The groups are shells around one centre, one inside the other: the same stretched ball of 5 dimensions in 10 sizes.
Known rows, each followed by its group:
[ 25.5  11.2 -33.1 -31.5   3.5   4.8  31.2  46.9  52.0   6.7  10.8   1.3
   7.6  25.2  25.0] : (4)
[ 48.9   6.0 -22.5 -20.2  22.6  30.7  37.7  84.8  48.1  40.3   1.3  50.3
  -2.7  19.0   1.9] : (1)
[ 48.7  11.7 -32.7 -36.2  13.6  18.0  40.0  68.5  55.4  13.9  10.2  14.4
  -1.6  32.8  22.3] : (8)
[ 21.2  24.1 -39.2 -32.2   1.4  21.8  22.8  46.0  55.9  15.4  -1.9  15.0
  -0.6  34.5  25.9] : (9)
[ 25.1  -2.9 -41.1 -23.2  11.6 -23.6  25.3  51.6  30.0  21.3   3.8   1.1
  -1.4  22.0   6.1] : (2)
[ 12.4  -6.8 -34.7 -12.6   6.8 -41.3  19.4  42.8  19.3  31.2   4.3   3.3
  10.5  11.7   2.4] : (0)
[ 16.8 -22.3 -15.7   3.4  24.2   1.9  28.7  71.1  25.9  43.7   1.5  47.5
   5.8 -16.7 -25.9] : (5)
[  7.8  -8.6 -31.3 -10.6   5.3 -41.0  19.8  39.8  20.3  28.5   6.8   2.2
  14.7   6.2   2.3] : (9)
[ 25.0  21.4 -45.3 -38.9  -3.3 -12.1  24.2  36.3  47.6   7.2   6.6 -12.9
   4.8  42.6  36.1] : (7)
[ 19.8  28.2 -38.6 -24.7   1.7  19.4  15.8  49.3  47.9  36.3 -11.0  32.4
  -1.1  36.4  20.2] : (1)
[ 14.1  28.1 -40.3 -30.6  -7.0  -0.9  16.7  33.6  47.6  20.6  -1.4   6.0
   8.5  38.3  33.2] : (4)
[ 18.9  12.1 -43.9 -34.9   2.0  -0.2  25.7  38.9  50.3   0.3   6.2  -9.7
  -0.4  30.6  24.8] : (9)
[ 31.3   2.0 -29.3 -16.7  11.1 -20.9  26.4  59.8  28.0  40.4   3.8  21.5
   8.7  20.1   7.0] : (6)
[ 36.1  -7.0 -20.8 -12.9  24.6  25.4  36.2  79.9  43.3  34.8   2.3  46.6
  -2.2   3.6  -9.8] : (6)
[ 24.7 -17.2 -14.7   0.0  24.6   8.0  31.3  76.0  29.7  45.9   1.9  51.3
   5.7 -11.0 -21.2] : (2)
[  5.1  13.4 -35.4 -19.4   0.8   8.3  16.6  39.0  44.6  22.1  -3.8  18.0
   4.7  18.7  13.3] : (7)
[ 35.6 -20.4 -18.1  -4.8  27.3  -5.3  35.9  80.4  26.1  43.5   6.4  41.1
   4.1  -5.1 -18.8] : (2)
[  5.2  14.4 -51.2 -33.6  -5.6 -20.4  15.6  23.0  41.8   0.9   2.3 -22.0
   1.5  34.1  27.6] : (9)
[ 36.5  -8.0 -28.0 -17.9  23.1  12.1  35.6  74.4  40.4  27.3   4.2  30.6
  -4.8   9.3  -6.0] : (6)
[ 16.7  12.1 -39.1 -28.5  -2.9 -26.0  21.8  34.2  37.5  14.6   7.9  -9.7
  12.1  29.8  27.1] : (3)
[ 19.4  -4.1 -19.2  -4.0  15.6   4.7  24.9  65.0  31.6  46.9  -1.4  46.6
   8.7   0.3  -8.9] : (7)
[ 25.8  19.8 -32.5 -27.2   6.5  30.8  26.4  56.0  56.2  22.2  -1.7  28.9
  -0.2  27.4  18.7] : (2)
[  7.2  20.7 -36.5 -17.6  -4.0 -11.8  10.7  36.0  34.0  38.5  -6.9  19.7
  10.6  28.1  18.7] : (6)
[  5.4   9.7 -36.4 -12.6   0.2 -24.2  10.9  37.5  25.5  39.8  -5.9  17.2
   9.5  20.5   9.1] : (0)
[  3.5  -2.4 -41.7 -16.1   3.9 -30.6  15.0  34.8  25.5  21.8  -0.3  -1.7
   4.0  14.7   4.4] : (4)
[ 13.2   6.2 -49.8 -37.2  -2.0 -27.2  23.8  26.9  42.3  -9.5  11.3 -33.5
   2.5  31.2  28.0] : (5)
[ 18.3  -6.3 -33.5 -23.1   6.7 -25.0  29.4  43.2  35.2   8.5  13.6  -9.0
  10.2  12.5  12.0] : (3)
[ 38.3  18.0 -30.3 -27.9   9.4  17.8  30.7  63.9  50.2  30.2   1.7  29.1
   2.8  31.3  19.7] : (4)
[ -5.7   5.3 -43.0 -20.6  -6.7 -36.9  12.0  18.9  29.7  11.5   3.4 -16.7
  12.2  19.2  18.4] : (7)
[ 20.9 -18.4 -24.0  -6.2  17.6 -26.5  28.3  60.3  21.1  35.5   7.4  20.6
   9.6  -2.8 -11.4] : (4)
[ 20.1  -1.5 -22.1  -7.9  18.0  26.3  26.4  68.1  41.6  39.3  -4.3  50.3
   0.4   1.8  -9.7] : (8)
[ 40.5 -11.8 -20.5 -17.2  23.5   9.9  41.4  77.0  41.6  24.9  11.6  29.5
   2.8   3.8  -4.0] : (0)
[ 18.2 -17.1 -34.0 -16.3  14.0 -30.3  28.7  50.1  26.3  15.3  10.7  -2.8
   4.4   4.6  -2.8] : (6)
[  9.9 -10.4 -26.8 -10.0  11.9  -7.0  25.2  50.7  33.4  23.3   4.8  18.2
   7.5  -1.4  -4.9] : (3)
[ -0.4 -18.5 -33.0  -6.8   9.3 -36.5  19.0  38.8  19.6  21.7   5.3   1.1
   8.9  -4.2  -8.8] : (8)
[ 35.3 -12.6 -16.9 -11.8  20.1  -3.6  38.0  72.4  34.4  32.9  12.1  30.4
  10.6   0.2  -4.5] : (9)
[  7.5  21.8 -41.5 -19.9   1.0  12.1  10.7  41.7  42.2  33.9 -13.5  27.8
  -2.5  29.4  12.8] : (5)
[ 21.7  29.0 -46.8 -42.3  -7.1  -0.4  22.5  32.1  55.3   2.4   4.8 -12.9
   3.7  47.1  42.4] : (0)
[ 13.9  -8.0 -27.0 -19.8   8.5  -3.1  31.8  46.5  43.6   5.1  13.7   1.9
  10.2   2.7   7.5] : (5)
[ -6.3  22.6 -42.6 -18.5  -9.2 -13.5   4.1  22.8  34.9  30.3 -10.1  10.0
   8.6  28.7  20.5] : (1)
[  7.0 -10.7 -25.9  -9.9   8.1 -18.9  24.1  44.3  30.2  21.8   8.0  10.2
  13.4  -1.5  -0.7] : (3)
[ 31.6  -6.6 -21.7  -4.8  24.0  11.8  27.9  79.1  30.7  53.3  -5.1  56.2
  -1.2   3.6 -16.4] : (1)
[  7.1   9.1 -47.0 -27.5  -4.1 -36.8  15.6  25.6  31.4  11.8   3.9 -18.8
   7.2  29.8  23.0] : (3)
[ 37.2 -13.0 -29.2 -23.5  16.8 -23.1  38.8  62.1  33.6  14.9  17.4  -0.3
   6.6  11.8   5.9] : (8)
[  5.3  21.0 -51.5 -39.6 -11.1 -18.8  17.1  16.8  48.1  -7.4   6.2 -30.9
   5.7  39.7  39.2] : (2)
[ 29.5  36.7 -43.1 -41.2  -4.8  16.0  23.0  42.7  59.0  15.3  -0.2   6.8
   2.0  51.4  42.2] : (5)
[ -9.5   0.6 -43.2 -21.7  -6.3 -35.4  13.9  15.9  32.4   1.5   6.7 -24.0
  11.6  14.2  17.0] : (1)
[ 22.7  25.7 -42.7 -29.4  -1.4  -6.7  16.8  42.4  41.1  30.6  -4.5  11.9
   3.2  41.9  27.3] : (0)
[ 15.5  25.6 -47.6 -32.4  -0.2  14.0  16.2  39.9  50.9  17.0  -7.9  10.2
  -6.4  39.9  24.3] : (8)
[  2.9   2.3 -45.2 -21.8  -0.9 -36.8  14.4  27.6  27.6  14.9   2.3 -13.7
   6.0  21.5  13.8] : (7)

New rows. What belongs after each?
[  8.1 -14.5 -28.3 -10.2  11.5 -17.2  25.1  47.1  29.8  19.6   7.4   9.5
   8.6  -2.9  -5.4] : (4)
[ 22.0   9.1 -19.3  -9.1   9.1   9.4  23.4  61.3  37.4  48.7  -2.2  47.3
  12.8  11.4   4.2] : (5)
[ 40.5   0.2 -26.5 -19.2  20.9  17.0  34.8  76.3  43.0  34.1   2.3  37.9
  -2.8  15.7  -0.2] : (7)
[ 46.7   8.2 -29.5 -26.8  16.8  13.4  36.1  73.5  46.3  30.7   4.8  29.4
  -0.9  26.9  11.8] : (9)
[ 27.4  16.3 -44.8 -30.2   5.9  -3.9  21.4  49.7  41.1  24.0  -3.0   9.1
  -4.5  37.6  18.8] : (9)
[  2.1   5.9 -39.9 -23.8  -0.2  -5.5  19.3  31.2  43.4   5.4   3.3  -4.4
   4.7  16.9  15.4] : (0)
[ 35.1 -14.6 -22.0  -7.5  24.5  -7.6  32.6  76.7  25.9  44.7   3.6  38.8
   2.6   1.9 -14.2] : (0)
[ 29.3  20.7 -48.1 -37.5   2.2  -4.7  23.1  44.8  46.1  14.2   0.4  -2.7
  -4.0  44.4  28.5] : (0)
[ 18.7   6.8 -28.9  -8.5  11.6   2.9  17.7  60.0  30.7  51.3  -9.3  45.0
   2.7  14.7  -3.0] : (2)
[ 36.3 -23.1 -12.3  -3.5  27.3  -4.6  39.5  81.3  27.8  41.5  10.9  41.6
   9.3 -10.6 -18.3] : (1)
[ -1.1   3.6 -34.7 -11.6   5.0   3.7  14.2  40.7  36.9  26.9  -6.7  23.0
   2.2   8.6   0.1] : (8)
[ 26.4   4.6 -34.0 -33.5   4.1  -7.9  34.3  44.4  49.1  -1.4  16.7 -12.0
   9.3  22.8  25.6] : (1)
[ 13.4  25.7 -42.9 -39.3 -10.6  -6.3  21.9  24.8  54.1  -1.9   8.7 -18.2
  11.2  39.6  43.0] : (8)
[ 30.7  15.1 -29.4 -23.4  10.4  24.6  28.0  62.7  50.4  30.7  -1.3  35.0
   0.8  24.4  13.1] : (3)
[ 26.4  -9.7 -29.1 -20.9  15.3  -3.8  34.6  58.4  40.3  12.6  11.5   8.3
   3.6   7.2   2.6] : (4)
[ 23.4   3.9 -28.6 -26.1   5.2  -2.4  32.2  47.9  46.8   9.6  13.3   2.6
  11.7  16.6  19.3] : (9)
[ 25.4 -16.7 -19.8  -1.7  25.9   8.8  30.1  76.7  29.3  45.0  -1.1  50.0
  -0.1  -7.4 -22.8] : (8)
[ 36.0 -15.6 -11.4   0.1  28.9  14.4  35.2  87.6  30.6  54.5   1.3  63.3
   4.4  -8.3 -22.5] : (8)
[ 36.0   3.3 -29.6 -27.3   9.7  -9.4  34.8  57.8  41.7  18.6  12.8   6.6
   8.9  22.4  17.6] : (4)
[ 25.4   8.1 -36.0 -27.0  10.3  15.6  28.4  55.3  49.6  15.2   2.0  15.7
  -3.2  22.6  12.1] : (4)
[ 29.4  15.1 -42.8 -28.9   8.2   1.5  23.1  53.9  42.1  26.0  -3.2  14.8
  -5.4  35.4  16.1] : (9)
[ 31.1  16.9 -27.4 -22.8   9.3  24.9  28.2  62.6  50.9  32.4  -0.6  36.5
   3.6  24.5  15.1] : (4)
[ 23.5  12.9 -25.5 -14.8   7.8   9.9  22.7  58.8  40.1  42.8  -3.1  39.7
   8.1  18.7   8.8] : (4)
[ 20.5 -17.4 -29.4 -13.7  16.9 -19.0  30.6  56.6  29.0  19.8   9.6   8.7
   4.3   0.8  -6.5] : (9)
[ 27.6 -20.6 -22.7 -11.0  20.9 -15.1  35.5  65.8  29.1  25.1  12.3  17.7
   6.9  -3.6  -9.7] : (9)
[  6.9   5.5 -47.2 -33.6  -3.6 -25.7  21.9  23.9  42.0  -8.4  10.7 -30.6
   5.3  26.2  26.2] : (1)
[ 32.2 -11.6 -21.3 -19.7  15.0 -10.5  39.5  61.5  39.0  15.3  18.6   8.7
  13.0   4.1   6.0] : (8)
[  7.4  34.9 -46.2 -38.1 -14.0   0.4  14.3  20.9  54.7   6.2   0.2  -9.7
   8.7  45.1  44.5] : (8)
[  8.6   1.7 -26.1 -15.5   4.4   0.6  24.0  44.0  41.6  19.7   5.6  15.9
  12.4   6.5   8.6] : (4)
[ 29.8 -13.2 -22.6  -6.4  24.0   2.3  30.6  75.2  29.4  43.1   0.5  42.8
   0.3  -0.1 -16.2] : (9)
[ 17.0  27.6 -49.2 -39.0 -10.8 -26.2  16.6  24.5  42.8  10.1   4.2 -20.3
   8.9  48.8  42.8] : (8)
[ 29.3  -1.5 -18.3 -14.1  14.4  10.2  33.7  66.3  42.0  31.7   7.9  34.3
  11.0   5.8   3.0] : (4)
[ -1.7  17.1 -33.4 -15.7  -4.6  -1.5  11.3  31.9  39.7  29.5  -5.2  19.2
  11.9  19.1  16.2] : (2)
[ 26.6  -5.6 -30.1 -18.9  10.6 -26.9  29.5  53.3  29.4  24.9  10.6   5.2
  10.2  13.8   7.4] : (3)
[ 13.1  -8.7 -35.3 -20.2  10.4 -10.3  27.2  45.7  37.8   7.7   8.0  -0.7
   2.2   7.5   3.0] : (6)
[ 16.3  -9.5 -36.5 -12.9  11.5 -36.0  20.9  49.0  19.6  31.7   2.3   7.1
   4.1  11.5  -3.0] : (6)
[ 34.2  -4.1 -28.6 -26.0  13.2  -5.7  37.5  59.4  43.1  11.9  14.9   4.7
   6.8  14.9  11.9] : (4)
[ 13.5 -15.1 -18.3  -0.9  16.9  -6.2  26.1  61.1  27.0  39.7   3.1  36.7
  10.7  -9.4 -14.7] : (4)
[ 39.5 -10.2 -15.8  -8.0  24.6   8.4  36.5  82.2  33.8  45.9   4.9  49.0
   5.2   1.1 -11.4] : (9)
[ -3.3   3.4 -42.7 -24.1  -7.7 -43.4  15.4  16.6  30.7   4.2   9.3 -27.2
  15.3  19.6  22.8] : (2)
[-10.4   5.7 -48.0 -20.4  -7.9 -42.5   7.5  14.3  26.3  12.3  -0.3 -20.0
   9.1  21.5  16.9] : (6)
[  9.4  19.1 -29.1 -14.6  -0.4   5.4  14.7  43.8  39.9  40.2  -6.3  33.0
  11.3  21.0  14.6] : (1)
[ 42.6  -8.0 -22.6 -16.5  21.5  -2.7  37.5  76.0  34.6  35.1   8.9  30.5
   4.4  10.3  -2.0] : (4)
[ 18.4  32.5 -48.2 -39.3  -8.1  -0.8  17.6  31.3  51.9  11.2  -0.7  -5.8
   2.7  49.0  40.5] : (9)
[ 24.5   1.3 -26.6 -15.9  16.1  23.9  29.0  65.5  45.6  29.0  -1.0  37.5
  -1.3   9.4  -1.6] : (0)
[ -2.6   0.9 -29.7 -13.4  -0.8 -14.6  17.9  31.8  35.4  18.0   4.8   5.9
  15.6   5.5   9.6] : (0)
[  0.0  -0.1 -38.0 -21.1  -1.2 -23.9  19.2  27.4  35.9   6.1   7.5 -12.4
  10.9  12.8  14.4] : (7)
[ 16.1   0.9 -19.8  -7.4  13.0  19.4  25.0  61.7  40.7  38.9  -1.8  46.0
   7.2   1.6  -4.2] : (2)
[ 14.5   4.4 -44.8 -22.0   4.8 -28.0  16.8  40.6  27.8  25.0  -1.5   0.0
   0.3  26.2  10.1] : (0)
[ 18.9   6.0 -25.7  -9.7  12.8  15.9  21.4  62.1  38.1  44.3  -6.8  46.5
   2.7  10.7  -2.6] : (4)
[ 36.4  19.6 -34.6 -27.7   5.9  -1.7  25.9  57.6  41.7  35.4   0.6  21.7
   4.7  36.9  22.6] : (1)
[ -2.7  -1.0 -42.1 -15.9   0.2 -33.3  12.5  28.2  25.7  19.0   0.0  -6.0
   6.7  14.2   6.9] : (4)
[ 21.4   3.4 -38.6 -30.6   6.1  -3.6  29.7  44.6  47.0   2.0   9.9  -6.6
   2.3  21.8  18.1] : (4)
